Every row belongs to one group in each of 3 separate groupings. Each group adds its own fixed numbers to the row, and there is some noise. The rows also spread widely along 12 directions, which tell nothing about the answers.
Some rows, each with its group in each grouping after it:
[  7   8   8   8 -22  -9  17   8  12   5  -3  11   4  -5   9   5 -16  -1
 -16  -3 -21  -9   0   9  -5 -14] : nadar K Pone
[ 16  -1  19   5   0  -3  16  -2  12   4   2  -3   4  -2  12  -5 -16  16
  -5  11 -10   9   9  -7  -1 -19] : puna D dufa
[ 18  16   2   6 -11  -3  -3   7   6  -3 -10 -10  -5 -10   4   6  -3 -17
  -5   1  -3  -8  -5  10  -1 -10] : Tal K bel
[-24  -1  -8  -9   3  -5  -6  -6 -12 -17   9   7  -4  -2  -1   4  -3   1
  -2  -1  -2  13  -7  -4   4   4] : rores Q bel
[  6  12  -5  -6  -3  11  -4  -2  12   5  -5 -15 -11  -8   3   9  15 -18
  11  -9  -4   4  10 -23 -10   0] : Dilun D dufa
[  9  13   0  -5  -8  -2  -6  -3   8   5  -5  -6 -19 -12  -9   8   5  -3
 -10  -8  -5   0   4  -3 -25  -5] : rores Q Pone
[ 13  -1  -1  -2   4  -7   0   5 -16  10   5 -14  -6   9   6  -2   2  -8
   3   2 -12   6  -1   9  -4   6] : puna K Pone
[ -4  -6  -9  -9   9  14  -4  -7 -12   0  13   1  20  18   2 -10   4  -7
   8  -1  12   7  -3  -6   6   4] : zetu D dufa
[ 2 -3 -7 -6 10 -3 -4 -7  8 -7  3 -9 -8  5 -1 -3 -1 -9 18 -4 -4  6 11 -2
 -5  2] : nadar K Pone
[ 19   5   3  -5  -2   9 -13 -11  23 -18  -7   3  -7   3  10   0 -18  11
   0  12  -7  -5   7 -13   2 -19] : zetu K Pone
[ -9  -3  -6 -12  -2   6   0  -4  18  -8  -1  16  15  13  -2   8  -9   6
   6  -1 -14   3  -6   9  10  -5] : Tal D dufa
[  0  -4   4   3  -9  15  12  12  19  20   6   4   3   6   7   2 -17 -11
   9  -4  -8  -9   7 -29  19  -9] : Dilun Q Pone
[ 10   9  14  -5  -7   2   6  18 -22   7   7   1   0  10   4 -12  -9   3
  -2   6  -7  -8  -6   8  -3  -3] : nadar D dufa
[ -6   2 -14 -14  -4   7  -4   3  14   3   8   2 -19   1 -10   1 -13   6
   9  -6 -13   5   1  -6 -14  -5] : Dilun K bel
[ 27   5   5  -1  -2   6 -12 -24  21  -9 -15   4   1   4  10  16  11   2
 -11  10 -16   5   6 -12  -5 -13] : puna Q Pone
[ -2  -3 -11   8  -4  -3  15  12  11  22   0 -11   8  -2  -4  19  -3  -9
   8   1 -10   5  -5  -5  12   0] : zetu D dufa
[-10   2  10   8  -5  -7  11  10   0  -1  -6   0  11  -8  -1  13  12 -18
  -1   0  14  -6   4  -2  23  -2] : rores D Pone
[  6   1 -10  -5  10  -2 -18 -11   4 -16  -6 -17 -14  -5  -2  10   5   4
   8  14  -7  17  -1 -13   6  -6] : rores K dufa
[  8  -6   7  -8   2  -1   2 -11  12 -14   2   6  11  17  20   0   2  -4
   6  -3 -15   5  11   5   3  -3] : Dilun D Pone
[  0   2  19  -6   0  -7   9  11   3  11   5  -1 -19   8  -1   0 -13  -1
   5   0 -20 -11   5  -6 -10   1] : Tal Q bel
[  2  -2   9  -4  -5  -1   2   7  -9  10   1   2   2  16   4   8   9  -4
  -2   2 -17  -5  -2  -3   1   6] : Tal D Pone
[ 18   8 -11  -5  -4   9  -2  -1  26   4  -4   2  10   4   0   1 -12 -10
  10 -15  -2  -2   5  26  -6  -8] : puna D Pone
[  6  -6  -4  -2   1   8   8  -8  13  -1   9   9  27  12   8 -15 -14  -3
   1  -6   3   4   0  11   6 -14] : puna K dufa
[ 28  15   1  16 -12  -7   7   6  -8   6  -1 -18   2 -12  18   0  -8 -17
 -11   2 -12   4  -6   9  -6 -10] : nadar Q bel
[  7   0  11 -15   9  13 -12  -8   1   6   0   3  -9  22 -14   2  22  -4
   6   3   0  -6   7 -13 -15   3] : Tal D bel
[ 10   6   8 -12  -2  -4  -2   5  -1   8 -10  -7 -17   4 -10  18  22   2
   0   8 -21   2   0  -2 -13   5] : Dilun D dufa
[  8  -6   1  -4  11   0   3   0 -19  14  23 -15  -6  12  -3 -22  -6  -3
   4  -6   3  10   1   1 -16   3] : rores Q bel

New rows. What belongs after each?
[ -3  -2  -6  -3   5   9  -7  -1  11   4  -7  -1  10   9  -8  15  10 -17
  13   3   0  -2  -6  -9  20   2] : Tal Q dufa
[  1   6  -3  -8   6  18 -10  -4 -12   1  12   0   0   8   7 -15  -5 -15
   6  -6  12   2   3 -16  -3  -2] : puna Q bel
[  0  -4   9  -2   6 -17   8   4  -2   5  -4  -1  -4   2 -14  12   5  -2
   0   5  -3  -6   2  13  -2   8] : zetu Q Pone
[  3  -8  15  11  -1 -22  14 -12   7 -17  -7   7  20  -7   2   6   9   2
 -20   8   6   4   3  18  11 -12] : rores K Pone
[ 16   7   1   6 -11 -13   5  -9   9  -8 -13  -3   4 -17  -3  12  15  -5
 -20   3   0   4   0  17 -10  -9] : Dilun K Pone
[ 22   7  -4   0  -3  11  -2   3   6  10   0  -6   2   3   4   2 -12  10
   1   9 -11   8  -6   1   2 -13] : puna D dufa
[ -6   4 -11  -3  -3   0   5  -2  16 -11   0  10  22   4   6   1 -12 -19
  10 -14  -3   0  -3  22  11  -4] : nadar Q dufa
[ 20  -7  14  12  -3  -8  12  -8   2  -4  -5   0  18  -1   2  -2  13  -2
 -16  12   8   0   3   9   8 -13] : Dilun K Pone
[  8   5  -8  -7   6   8 -16 -18  11 -13  -6  -9   0  -2  -3  -1  13 -10
   3  -1   7   7   2  -9 -10  -6] : Tal K dufa
[ 14  -6   6   6   4  -3   0   8 -17  15  -1 -11  -3   6 -17   1   6   5
  -3  20   2  -2  -9   1  10   0] : Tal K Pone
[ -4  15   1  10 -19   0  11  20  -1   2  -7   3   8 -20   4  12 -12  -5
  -6   7  -2  -3 -11  -2  21 -12] : nadar D dufa
[ 21  -8   0   1   3 -12   6 -12  23  -4  -8  -6   9   6   0   8  13  -8
   0   0 -11   6   7  20  -4  -4] : Dilun K Pone
[ -7 -11 -13  -1   2   4  -4 -20  10   1   1   7   9   1 -17   8  13  10
 -11   4   0  15  -6 -11  -5  -4] : Tal K Pone
[  3  -3   1  -8  12  -1  -3  -4   5 -16  -5   2  10   9 -12   2   4   6
  13  13   7   4   0  16  15  -4] : nadar D dufa
[ -1 -13   2 -11  14  -1   2  -9   8   4   3  -4  -8  10 -13   6  12   8
   9   8 -12  12   5 -12  -5   5] : Dilun Q dufa
[ 13   0   8  -7   1   1   5  -2  16   9   1   6 -10   8 -15  -3  -7   7
   1  -3  -9  -7   9   6 -21  -4] : nadar Q Pone
[ -4  -6  20   6  -5  -7  28  18 -13  17  15  -4   9   4  15 -13  -6 -13
   2  -9  -3  -7  10  -5   6   2] : Dilun D Pone
[ 12  -1  24  -2   3  -9   8   2   6   5   0  -5 -14   7   8  -1  -7  -3
   2   0 -19 -10  12  -6 -11  -1] : Tal Q Pone
[ 11  -4  -6   7   4   0  -2  -3   7  20  -6 -25 -16  -4 -12  17  18  -9
   4  11  -2   5   6 -33  -3   2] : zetu K Pone
[  8   5  11  -2   4  -6   6   7  19  -7 -11  -7   4   1   2   8   0 -18
  16   1   4 -13  11   9  12  -4] : zetu D dufa
[-20   2  -1 -17  -5   2  -3   3  17 -13  -4  19 -11   3  -6  16  -8   0
  11  -3 -15  -7   3  -5  11   3] : Dilun Q Pone
[ 22  16  -9  -8  -7   6 -15  -3  12 -17  -7   2  -2  -6  10   3 -20  11
  -1   2  -8   6  -4  22  -3 -14] : puna D Pone
[ 10 -13  14   7  10 -11   8 -17  13   0  -4  -3  10   9  -5  13  22  -7
  -7   8   0   7   9  -3   2  -6] : rores Q bel
[  6  -8   3  -8   5   4   3  -9  22  -3   3   3  -1   5 -11  -8  -1   4
   5  -2   6  -1  14  -1  -9  -9] : Dilun K Pone
[ -2   4   3   5  -5  -9  15  13  -1   5   1 -14  -1 -11   7   1  -1 -21
   6  -4  -5  -1   3  -3   7  -1] : Dilun K dufa
[  9  -6  -3  -1   7  24  -5 -13  15   5   4  -2  18  14   3  -7   0  -3
   8   2   8   6   3 -26  10 -11] : Tal D dufa
[-16 -10 -10 -11   5  17  -5  -4  10   8   6  13  11  16 -21   8   7  -1
   8  -1   6   2  -7 -13  16   0] : rores Q dufa
[-18  -6   0  -5   4   5   3 -16  28  -6  -3  14  13  -3 -19   5  12  -3
   2 -10  19   1  12  -6  -4  -4] : Tal D Pone
[ -8  -9   9   3  11 -17  12 -21   6 -18   3   3  13  -2   7  -4   9  -8
  -2  -5   3  11  15   2  -5   0] : nadar Q Pone
[ -3  -3   6  -4   1  -2  16  15  13  16   6  -7  -3  10   5   2  -2 -23
  24 -15 -10  -9  16  -3   5   6] : Dilun D Pone
[  0  -6 -10   5  10  -1   2 -16  16  -5  -1 -11  10  -9  -3   6   4  -5
   4   1   9  18   1  -9  12  -9] : rores Q dufa
[ 16   1   4   3  -1   5  -1   1  14  11  -6 -13  -5   4   1  16   5   1
   4  10 -14   6   1 -19  10 -10] : rores D dufa
